The rows come from 4 hidden closed curves, with some noise, and rows from the same curve form a group. Each curve winds through 6 dimensions. The rows are also pushed far along 5 directions, which tell nothing about the answers.
Some rows, each with its group after it:
[-1.56 -0.26  1.51  1.42 -0.34  1.63 -1.12  3.46 -0.23 -1.77  0.27 -2.58
 -1.09  1.71 -3.29 -1.39  1.12  2.03]
k_165
[ 1.71 -3.18 -0.63 -1.67 -1.12  3.31 -0.26  0.48  2.41 -0.32 -0.20  1.76
 -0.33 -1.59 -0.03 -0.02  0.93  2.98]
k_897
[-2.03  1.46 -0.04  2.08  0.19 -0.26 -1.07  1.05 -1.53  0.00 -0.01 -1.51
 -1.55  0.73 -2.11  0.77  0.42 -1.05]
k_5
[ 2.90 -1.40  1.73 -1.02 -0.94 -3.52  0.10 -1.29 -0.51  2.77  1.78  0.39
 -2.40  0.45 -1.28 -2.70 -2.15  1.58]
k_18
[ 1.67 -1.72  2.74  0.60 -0.01 -0.18 -0.73  0.77  0.05 -2.76  0.93 -0.74
 -1.47 -2.00  0.02 -3.02  0.49  4.01]
k_18
[ 0.19 -3.07 -1.11 -3.85  0.43  3.15  0.82  0.71  1.67  0.15 -0.71  2.41
 -0.48 -0.69  0.11  1.26  0.44  1.18]
k_18
[ 1.88 -0.27  2.11 -2.04 -1.06 -3.10  0.64 -0.99 -1.03  2.06  2.61  0.70
 -1.39  0.35 -1.09 -2.36 -2.12  1.12]
k_897
[ 0.90  1.80 -0.06  1.30  1.91  1.90 -1.33  1.77  0.40 -3.90 -2.26 -1.61
  1.05 -1.27  3.84 -1.39  1.30  0.47]
k_5
[ 0.25 -0.62  0.14  0.47 -1.51 -2.49 -1.93 -4.32 -1.40  0.64  2.56  4.21
  1.62  0.36  2.37 -2.39 -1.21 -2.80]
k_165
[-0.46  1.54 -0.92  1.68  1.27 -0.60  0.43 -1.31 -1.25 -0.46 -2.04 -0.29
  1.23 -1.11  2.60  2.56  0.88 -1.98]
k_897
[ 1.85  2.23 -0.17  2.38  2.06 -2.29 -1.80 -0.21  0.30 -0.58 -1.64 -1.50
 -2.15  1.55  0.94 -2.46 -0.27 -0.26]
k_165
[-2.82 -1.94 -0.55  0.20 -0.15  4.31 -0.14  1.73  0.28 -1.49 -0.93 -1.44
 -1.26 -1.46 -2.14  2.76  0.81  2.22]
k_5
[ 1.25 -1.11  2.64  0.92 -0.41  1.42 -0.09  1.78  1.03 -2.93  0.81  0.57
  1.06 -2.83  1.95 -2.21  1.50  2.66]
k_18
[-1.29 -0.51  2.16  1.50 -0.90 -1.28 -1.07 -1.44 -1.33 -1.85  2.40  1.54
  1.20 -0.28 -0.92 -2.01  1.23 -0.06]
k_18
[ 0.95  0.21  0.42 -2.38 -0.73 -1.35 -1.76 -2.84 -1.92  0.60  1.72  3.76
  0.67  0.75  2.59 -2.25 -1.41 -1.50]
k_18
[ 2.11 -1.01  1.83  0.12  1.29 -2.54 -1.47 -0.28 -1.36 -1.41  0.14  0.30
 -1.12  0.23  1.12 -4.07 -0.16  0.44]
k_165
[-0.71  1.78 -0.71 -1.56 -1.38 -1.90  1.44 -1.51 -1.69  3.81  1.02  0.59
  1.74  1.81  0.12  1.77 -1.89 -3.15]
k_5
[-2.93  3.81  0.04  1.13  0.79  0.87 -0.63  1.06 -1.96 -1.75 -0.63 -1.26
  2.89  0.46  2.03  0.89  0.37 -3.15]
k_897
[-0.93  0.25  0.44 -0.63 -2.80 -0.31 -2.29 -2.22 -3.11  0.01  3.05  4.30
  1.57  0.84  0.88 -0.90  0.62 -2.27]
k_897
[ 0.42 -3.20 -1.58 -2.92 -1.30  2.96 -0.06 -1.05  1.83  0.40  0.48  2.25
  0.71 -2.06  0.54  0.20 -0.46  1.01]
k_165
[ 2.29  1.32 -1.43  0.40  2.24 -3.12  1.04 -3.44  0.53  1.48 -1.87 -0.44
 -1.08 -1.18  2.50  1.10 -1.39 -0.85]
k_165
[ 0.90 -1.22  1.32  1.50  0.70  0.49 -0.80 -1.58  0.07 -3.24 -0.37  1.22
  1.13 -2.32  4.27 -1.46  0.01  1.63]
k_165
[ 1.75 -2.47 -0.18 -3.54  0.51  0.70  0.48 -1.37  0.64 -0.73  0.21  1.10
 -0.63 -3.55  0.35 -0.65  0.25  2.09]
k_18
[-1.87  2.41 -0.79  0.21  0.62 -0.68  0.08 -0.25 -0.53  1.10 -0.44  0.41
  1.45  2.09 -1.24  1.44  1.08 -3.12]
k_165
[-0.77  2.57 -0.04  3.51  2.60 -0.46  0.62  0.44  0.34 -1.15 -3.27 -2.16
  1.74 -0.15  3.26  1.41  0.26 -1.76]
k_18
[ 3.03 -3.08  1.61 -1.65  0.22 -1.26  2.54 -0.34  2.92  1.46  0.47  0.72
 -0.02 -2.40 -0.09 -1.40 -0.81  2.70]
k_897
[-1.48  2.53  0.10  0.05 -1.42 -2.52 -0.80 -1.74 -2.67  1.40  2.69  2.10
  1.37  0.60 -0.80 -0.15  0.60 -4.17]
k_5
[-1.95  2.13 -0.44 -0.28 -1.50  0.93 -0.21  1.08 -0.63  1.19  1.11  0.30
  1.74  1.06 -0.64  0.85  0.29 -2.40]
k_165
[-2.84  4.27 -0.42  3.34  1.47 -1.34  0.96 -0.27 -0.58 -0.17 -1.25 -2.14
  1.86  0.91 -0.45  2.75  1.09 -3.11]
k_897
[-0.29 -2.19 -0.58 -0.22  1.22  3.72  0.75  1.91  2.73 -0.58 -3.15 -1.06
  0.00  0.46  0.01  1.76  0.18  2.52]
k_165
[-1.63 -1.29  0.79 -0.24 -1.05  3.32  1.15  1.61  1.38 -1.23  0.23  0.10
  1.92 -2.08 -0.40  1.68  1.13  1.60]
k_18
[-1.50 -3.18  0.34 -1.45 -1.27  1.58 -1.50 -2.15 -0.63 -0.52  1.16  3.19
  1.71  0.62  0.55 -1.04 -0.80  0.01]
k_18
[ 1.33 -2.02  1.77 -1.04 -2.14 -2.05  0.02  0.27  0.60  2.23  3.44  2.90
 -1.34  1.26 -3.18 -2.38  0.30  0.61]
k_18
[-0.84 -1.87 -0.30 -0.78 -0.85  2.98  0.80  1.85  1.19 -0.61 -0.38 -0.92
  1.88 -0.67 -0.38  0.79  0.49  1.18]
k_5
[-2.17  1.91  0.25  2.67  0.30  0.34 -1.37  1.67 -1.42 -0.91 -0.23 -2.22
 -1.70  0.66 -1.98  0.49  0.74 -0.57]
k_5
[-0.13 -0.18  2.57  2.31 -1.13 -1.69 -0.43  1.05 -1.34 -0.40  1.42 -1.43
 -0.73  1.50 -1.67 -1.99 -0.44  1.69]
k_5
[-3.24  3.56  0.19  0.40 -0.68 -0.16 -1.06  0.01 -2.21 -1.08  1.97  0.28
  1.34  0.70 -1.77  0.37  1.71 -2.76]
k_18
[-1.12  0.86 -2.76 -1.19  0.93  2.09 -1.35 -1.86  0.26  0.19 -1.85  1.37
 -0.15  0.75  0.92  2.21 -0.08 -1.38]
k_5
[ 0.08 -2.33 -2.61 -2.26  0.30  2.53  0.39 -1.26  1.41  2.50 -2.16  2.55
  1.03 -0.74  2.55  2.65 -1.16 -1.46]
k_5
[-0.28  2.14 -0.14  3.08  1.64 -0.58 -0.52 -0.27  0.65 -0.50 -1.99  0.48
  2.47  0.86  3.44  0.10  0.55 -2.68]
k_165
[-0.86 -3.09  2.90  0.80 -1.45 -0.50 -1.31  0.56 -0.51 -2.25  3.09  1.91
  1.71 -0.58 -1.55 -4.07  1.49  0.48]
k_897
[ 1.46  4.16  1.21  1.49  1.22 -1.54 -1.57  0.41 -1.82 -2.82 -0.22 -1.35
  0.27  0.01  3.40 -2.58  0.35 -0.30]
k_5
[ 0.64 -1.14 -0.34 -0.88 -1.45 -0.85  0.52 -0.99  1.31  1.24  1.46  0.87
  0.38  0.95 -2.58 -0.77  0.29  0.83]
k_5
[ 0.94 -0.73  0.95  0.44  0.64  3.54 -0.31  2.47  1.61 -3.48 -1.40 -1.41
 -0.14 -2.32  2.11 -0.50  0.77  3.99]
k_165
[ 3.56 -1.26 -0.35  1.08  1.09  0.34  1.63  2.02  4.56  1.82 -2.64 -1.27
 -0.98 -0.83  0.55  0.08  0.14  2.34]
k_165
[-1.89  0.60 -0.33 -1.01 -1.15  3.24 -0.79  0.90 -0.25 -1.49  0.80  0.20
  0.80 -0.40 -0.93  0.87  0.95  0.61]
k_897
[-1.08  1.42 -1.03  2.47  3.24  0.99 -1.12  0.27 -0.24 -3.19 -3.73 -2.67
 -0.06  0.19  1.63  0.82  0.84 -0.29]
k_897
[ 3.47  1.61 -0.11  2.59  1.41 -2.91 -1.10  0.26  1.06  2.31 -1.80 -0.60
 -2.43  1.93  1.58 -1.94 -1.10 -0.69]
k_5
[-3.59  0.01  0.78 -1.56 -2.57  2.51  0.07  0.73 -2.02 -0.37  2.50  0.69
  1.85  0.12 -1.36  1.50 -0.27 -0.21]
k_165
[ 2.51 -0.09  0.77  0.68  1.02 -1.43  0.31  2.87  1.34  1.61 -0.90 -1.41
 -2.82  1.58 -1.05 -1.66 -0.42  0.94]
k_18
[-0.91  0.79 -0.27 -1.66 -2.60 -0.30 -0.72  0.39 -1.72  2.81  2.75  1.45
  0.32  1.14 -1.72 -0.32 -0.51 -2.56]
k_5
[-2.35 -1.32 -2.07 -0.03  1.72  3.29 -0.94 -1.40 -0.64 -2.26 -3.35  0.14
  1.48 -0.18  2.63  2.74  0.27 -0.90]
k_897
[-0.35  0.27 -1.10 -1.14  1.66  3.92 -0.62  1.39  0.65 -2.56 -2.75 -2.17
 -0.51 -1.21  1.45  1.01 -0.11  2.15]
k_18
[-0.53 -0.19  0.05  0.89 -1.48  1.49  0.29  2.09  1.97  0.13  1.03 -1.52
 -1.20 -0.06 -4.88  0.53  1.88  2.40]
k_897
[ 0.68  2.44 -0.62 -0.13 -0.66 -1.42 -0.28 -0.44  0.65  2.10  0.87  0.45
 -0.52  1.62 -1.64 -0.48  0.01 -1.22]
k_897
[-1.68 -2.52  1.93  0.79 -1.43  0.89  0.84  0.53  1.02 -1.46  1.88  0.83
  1.91 -1.65 -2.11 -0.31  1.77  1.44]
k_897

New rows, each followed by its group:
[ 0.47  2.02 -0.29  0.89  0.57 -0.62  0.06  0.81 -0.26  0.07 -0.94 -1.41
  1.16  0.69  1.49 -0.32 -0.23 -1.37]
k_5
[-2.73 -1.29 -0.80  2.94  0.98  3.25 -1.50  0.04  1.05 -3.74 -1.80 -1.23
  0.98 -0.47  0.54  0.52  0.87  0.94]
k_165
[ 1.82 -3.60  3.07 -1.46 -0.20  0.21  0.39  1.46 -0.27 -1.68  1.19  1.57
 -0.59 -1.98  1.49 -2.49  0.07  2.91]
k_18
[ 0.00  0.96 -0.39  1.28  0.71  2.95 -0.70  2.33  1.86 -2.00 -1.78 -0.84
  1.19 -0.80  2.04 -0.04  1.11  0.46]
k_165
[-2.15 -3.10 -0.18 -0.01 -0.93  2.03 -0.26  0.29  0.33 -0.16  0.18  0.60
  1.14  0.41 -2.16  0.75  0.63  0.07]
k_897
[ 3.37 -1.19  0.90  1.97  1.62 -0.26 -1.31  1.02  0.64 -1.93 -2.22 -1.08
 -1.85 -0.57  2.56 -2.38 -0.06  2.48]
k_897
[ 2.19 -0.44 -0.40 -1.15  0.16 -2.41 -0.64 -2.41 -0.79  1.11  0.76  1.17
 -0.60 -1.27  1.88 -2.01 -1.49 -1.06]
k_165
[-2.34 -0.62 -0.37 -0.43 -0.18  2.04  0.14  0.65  0.86 -0.26 -0.13  0.81
  1.81  0.86 -2.03  1.24  1.75 -0.62]
k_165
[-1.03  0.13  1.02  0.70 -0.07  2.24 -2.45  1.32 -0.93 -3.27  0.12 -0.52
  0.53 -0.07  1.07 -2.18  0.50  1.05]
k_18
[-1.69 -1.24 -0.32 -0.02 -1.63 -0.43  1.18 -0.71 -0.42  3.30  1.02  1.48
  1.03 -0.02 -1.68  2.34 -0.31 -2.23]
k_5
[-2.60  0.97  0.40  0.02 -2.60  2.44 -1.53  1.40 -0.37 -0.33  2.31  1.02
  2.26  0.74 -1.45 -0.55  0.89 -1.18]
k_18
[-3.46  3.71 -0.41  1.61  1.19  1.85 -1.11  1.59 -1.76 -2.46 -1.48 -3.75
  0.44  0.58 -0.40  1.51  0.44 -0.80]
k_18
[ 0.86 -0.19  0.49  0.98  1.98  0.15  1.26  2.21  0.85 -0.25 -2.47 -2.66
 -0.41 -0.94  1.23  0.41 -0.28  0.67]
k_18
[-0.67  1.13 -0.10  1.73  1.59  0.75  1.33  2.46  1.44  0.03 -2.54 -2.41
  0.85  0.23 -0.34  1.68  1.12 -0.44]
k_165
[ 0.54 -3.11 -2.16 -2.29  1.41  1.70  2.54 -0.95  2.63  3.36 -3.48  0.22
  0.25  0.29  0.46  3.78 -1.73  0.55]
k_165
[-2.42 -4.34  1.57 -2.01 -2.85  3.01 -0.21  1.03  0.03 -0.14  2.38  2.59
  1.43  1.17 -2.98 -0.39  0.34  1.81]
k_165
[ 2.92 -0.70  1.38 -0.80 -0.96 -4.04  1.19 -2.56 -1.52  3.11  1.49  2.67
  0.55 -0.97  2.44 -0.71 -1.31 -1.54]
k_897
[ 0.42  0.70 -1.51 -1.34  1.54 -0.67  0.92 -2.05 -0.10  0.24 -1.27 -0.67
 -0.70 -1.64  0.63  1.67 -0.51 -0.30]
k_165
[-1.13 -0.03  1.28  1.31  0.87  3.32 -0.29  2.45  0.57 -3.61 -1.64 -2.24
  0.55 -0.81  1.60  0.19  0.16  3.04]
k_897
[-2.51  1.26  0.27  0.81  0.68  3.29  0.22  2.77  1.97 -2.20 -0.86 -1.86
  2.31 -0.35 -0.51  0.27  1.14  0.31]
k_897
[-1.81 -0.69 -1.76  0.16  0.55  5.38 -1.43  1.35  1.45 -1.88 -2.40  0.34
  0.07 -0.71  1.33  2.33  0.77  0.76]
k_5
[ 0.06 -1.73  2.25  0.67 -1.53 -1.81 -1.85 -0.80 -3.31 -1.13  2.50  2.18
  0.64 -0.04  0.63 -3.04  0.45 -1.02]
k_897
[-0.43 -2.24  0.57 -1.93  0.70  3.43  0.12  0.98  1.04 -3.04 -0.59  0.43
  2.18 -3.00  1.98 -0.44  0.89  1.40]
k_897
[-0.78  1.35 -0.83  1.76  1.90 -1.74 -0.53 -0.90 -0.09  0.24 -1.48 -0.97
  0.22  1.73 -0.31 -0.14  0.00 -2.17]
k_897
[-1.99 -1.22 -0.98  0.35 -0.94 -0.63 -1.93 -3.93 -1.15  0.11  1.50  3.16
  1.53  0.98  0.44 -0.58 -0.79 -2.38]
k_165
[-2.12 -1.98  0.05 -3.27 -1.29  2.06 -0.53 -0.98 -1.78 -1.09  1.78  1.22
  0.87 -1.49 -1.29  0.16 -0.22  0.58]
k_18
[ 2.45  3.01 -2.66 -0.56  2.62 -2.12  1.43 -1.45  1.33  2.37 -2.89 -2.54
 -2.63 -0.49  0.11  2.19 -1.03 -0.39]
k_165
[-3.18  1.41 -0.70  1.78 -1.66  0.44 -0.50 -0.82 -0.70  1.10  1.03  0.98
  2.80  1.47  0.05  1.48 -0.28 -3.26]
k_165
[ 1.90 -3.56  1.24  0.57 -0.55 -0.13 -0.89  0.35  0.27 -0.78  0.27  1.12
 -0.33 -0.89  0.54 -2.50  0.44  1.46]
k_897
[ 0.44  0.27  1.07  1.66  0.28 -1.22  1.42  1.04  0.61  1.39 -0.56 -1.59
  0.32 -0.35 -0.15  0.38 -0.35 -0.14]
k_18
[ 0.23 -1.32  0.06 -1.23 -0.21 -0.45  0.40 -0.92 -0.34 -0.12  0.18  0.28
  1.48  0.31  0.55 -0.76 -0.50  0.10]
k_5
[ 0.43 -0.87 -2.29 -0.09  0.91  3.27  0.12  1.39  2.84 -0.67 -2.40 -2.66
 -1.79 -1.48 -0.69  1.16 -0.10  2.57]
k_165
[ 0.03 -2.92  1.52  1.41  1.71  2.58  0.36  2.47  1.25 -3.40 -2.23 -1.38
  0.78 -2.04  2.04 -0.63  0.90  2.53]
k_18
[-3.57  0.74  0.74  1.85 -0.70  0.08  0.70 -0.12 -0.48 -0.83  1.13 -0.07
  2.58  0.00 -2.05  1.57  1.52 -1.44]
k_897
[ 0.95  2.99  0.23  2.02  1.58 -1.08 -0.89 -0.29 -0.62 -1.29 -0.97  0.13
 -0.08 -1.55  3.10 -0.36  1.18 -1.52]
k_5
[ 0.99 -0.01  1.27  1.15  0.06 -2.14 -1.63 -0.20 -1.69 -0.09  1.09  0.34
 -2.31 -0.23 -0.55 -2.36  0.12 -0.11]
k_5
[ 1.04 -2.78  2.26 -2.09 -2.96 -1.29  2.05 -0.07  0.41  3.26  3.23  1.81
  0.64 -0.73 -1.82 -0.66 -1.44  1.28]
k_897
[-1.17 -2.13 -1.91 -1.33  0.09  3.22 -1.09 -0.46  0.83  0.23 -1.34  2.31
  0.98 -0.16  1.21  1.17  0.14 -1.26]
k_5
[ 2.66 -1.67 -0.14 -3.04 -0.74 -0.08  1.22  0.23  1.08  2.21  0.61  1.40
  0.07 -1.72  0.64 -0.84 -0.66  0.23]
k_165
[-1.77 -1.82 -0.37 -3.74 -0.71  0.69  1.49 -1.73  0.16  1.84  1.09  0.91
  0.52  0.05 -2.28  1.59 -1.80  0.52]
k_897
[ 2.14 -0.17  0.08 -1.16  1.42 -2.09  0.27 -1.16  0.63  1.12 -0.61 -0.75
 -2.18  0.28 -0.63 -1.27 -1.32  1.11]
k_897
[-3.46 -3.34  1.42 -1.48 -2.86  2.44 -1.21 -0.88 -1.53 -1.01  2.91  3.15
  2.35  1.07 -1.19 -0.57 -0.28  0.44]
k_897
[-0.23 -0.40 -1.19  0.20  0.47  2.46  0.47 -0.28  2.59  0.26 -1.96  0.72
  1.74 -0.78  1.64  1.74  0.37  0.14]
k_18
[ 0.27  5.27  1.45  3.08  0.52 -2.85 -0.90  1.51 -1.06 -0.74  1.11 -1.63
 -1.23  1.15 -1.12 -1.71  1.48 -0.99]
k_18
[ 1.55 -1.98  1.26 -1.44  1.42  1.09  1.67  0.41  2.03 -1.32 -1.17 -0.66
  0.18 -2.71  1.42 -0.48 -0.54  3.34]
k_897
[-0.93  0.16  1.16 -1.13 -0.44  0.42 -0.93 -0.50 -1.96 -1.92  1.29  0.16
  0.18 -1.02 -0.09 -0.99  0.05  0.66]
k_18
[ 0.87 -0.70  1.03 -3.29 -1.03 -1.46  1.16 -0.46  0.62  2.05  2.72  1.51
  0.87 -0.78 -1.47 -1.82 -0.79 -0.47]
k_897
[ 0.93 -1.95 -0.57 -0.72 -0.98  1.67  2.28  1.65  3.37  2.68 -0.65 -1.27
  0.13 -1.56 -2.20  1.70 -0.09  1.90]
k_18
[ 0.45  0.58 -1.24 -1.69  1.27  0.34  0.78  1.86  0.51  2.04 -1.61 -0.93
 -1.64  1.31 -0.46  1.12 -0.73 -1.01]
k_18
[ 0.29  0.25  1.19  0.42  0.49  1.07 -0.24  1.35  0.12 -2.25 -0.27 -0.12
  1.60 -2.43  2.26 -1.08  1.02  0.22]
k_18
[-0.95 -1.44 -0.39  0.74  1.19 -0.90 -2.89 -4.22 -1.17 -2.16 -0.13  3.82
  1.78  1.15  3.05 -2.15  0.03 -2.21]
k_165
[ 1.19 -3.73 -1.02 -2.25  0.79  1.09  1.02 -1.77  2.90  0.98 -1.29  3.22
  1.32 -0.82  0.50  0.62  0.75  0.29]
k_165
[ 1.40 -3.84 -1.65 -1.89 -0.47  2.31  0.37  0.44  2.51  2.34 -1.35  1.48
 -0.52 -0.87  0.23  0.74 -0.70  0.76]
k_5
[-0.74 -0.03  0.04  1.30  1.91  2.26 -0.72  1.21  0.85 -3.84 -2.09 -2.57
  0.17 -2.25  0.61 -0.30  1.42  1.91]
k_18
[-0.74  3.79  0.49  1.16 -1.19  0.16 -0.27  2.42 -1.21  0.83  0.64 -1.68
  0.10  0.88 -0.08  0.46 -0.19 -1.30]
k_5
[-0.70 -0.70 -1.88 -1.60 -0.56  0.00  2.31 -1.91  1.39  4.23 -0.73  1.23
  1.91 -0.26 -0.67  3.46 -1.03 -2.21]
k_18
[-4.03  3.68  0.28  4.21 -1.58  1.87 -1.54  2.07 -0.35 -1.08  0.86 -0.93
  2.45  2.41 -0.55  0.74  1.12 -2.10]
k_165
[ 0.34  3.49 -0.02  1.56 -1.77 -0.97 -0.44  2.05 -0.07  1.89  1.51 -2.39
 -1.42  1.19 -2.17 -0.68 -0.67 -0.56]
k_165
[-2.02  3.89  0.62  1.01 -0.10 -1.92 -1.85 -0.99 -2.73 -1.49  1.96  0.98
  1.33  0.66 -0.03 -1.51  1.50 -3.37]
k_18
[-0.13 -0.97  0.26  0.95  1.01 -0.39 -1.10 -1.54  0.87 -1.56 -0.06  2.51
  1.23 -0.17  0.97 -1.42  1.57 -0.82]
k_18
[ 1.83 -0.18  3.09  3.02  0.07 -2.88 -1.03  0.83 -0.95 -1.76  0.88 -1.37
 -0.93  1.06  0.34 -4.17 -0.14  2.08]
k_5
[-0.23 -0.04  2.93  2.86 -2.21  0.98 -1.22  2.33  0.86 -1.65  2.29  0.50
  1.13  0.13 -0.70 -2.83  1.42  1.90]
k_18
[ 0.64  0.45  3.12  2.16  0.17 -0.89 -0.70  2.90 -0.09 -2.75  1.28 -1.89
  0.15 -1.08 -0.61 -3.76  1.23  1.37]
k_897
[ 1.52  3.26 -0.13  0.75  2.42 -1.22 -0.42  1.47  0.20 -0.04 -1.77 -0.46
 -1.80  1.77  1.82 -0.53  0.27 -1.11]
k_18
[ 3.02 -2.73 -0.23 -1.43  1.38 -2.68  0.11 -2.47  1.31  1.52 -0.44  1.43
 -1.18 -0.51  0.07 -2.22 -0.73  0.09]
k_897
[ 1.20  2.12  2.52  2.44  1.52 -1.15 -1.49  0.90 -1.12 -3.63 -0.34 -2.07
 -1.11 -0.94  1.83 -2.96  0.59  1.94]
k_18
[ 0.53  1.34 -1.88 -0.22  0.10  1.15 -0.23  0.83  1.04  2.64 -1.63 -0.54
 -1.98  0.75 -0.24  2.03 -0.98 -0.40]
k_5
[-1.15  1.45 -2.19  1.32  1.76 -1.26 -0.32 -2.22 -0.38  1.05 -2.10 -1.25
 -0.16  0.92  0.80  1.59 -1.23 -2.53]
k_165
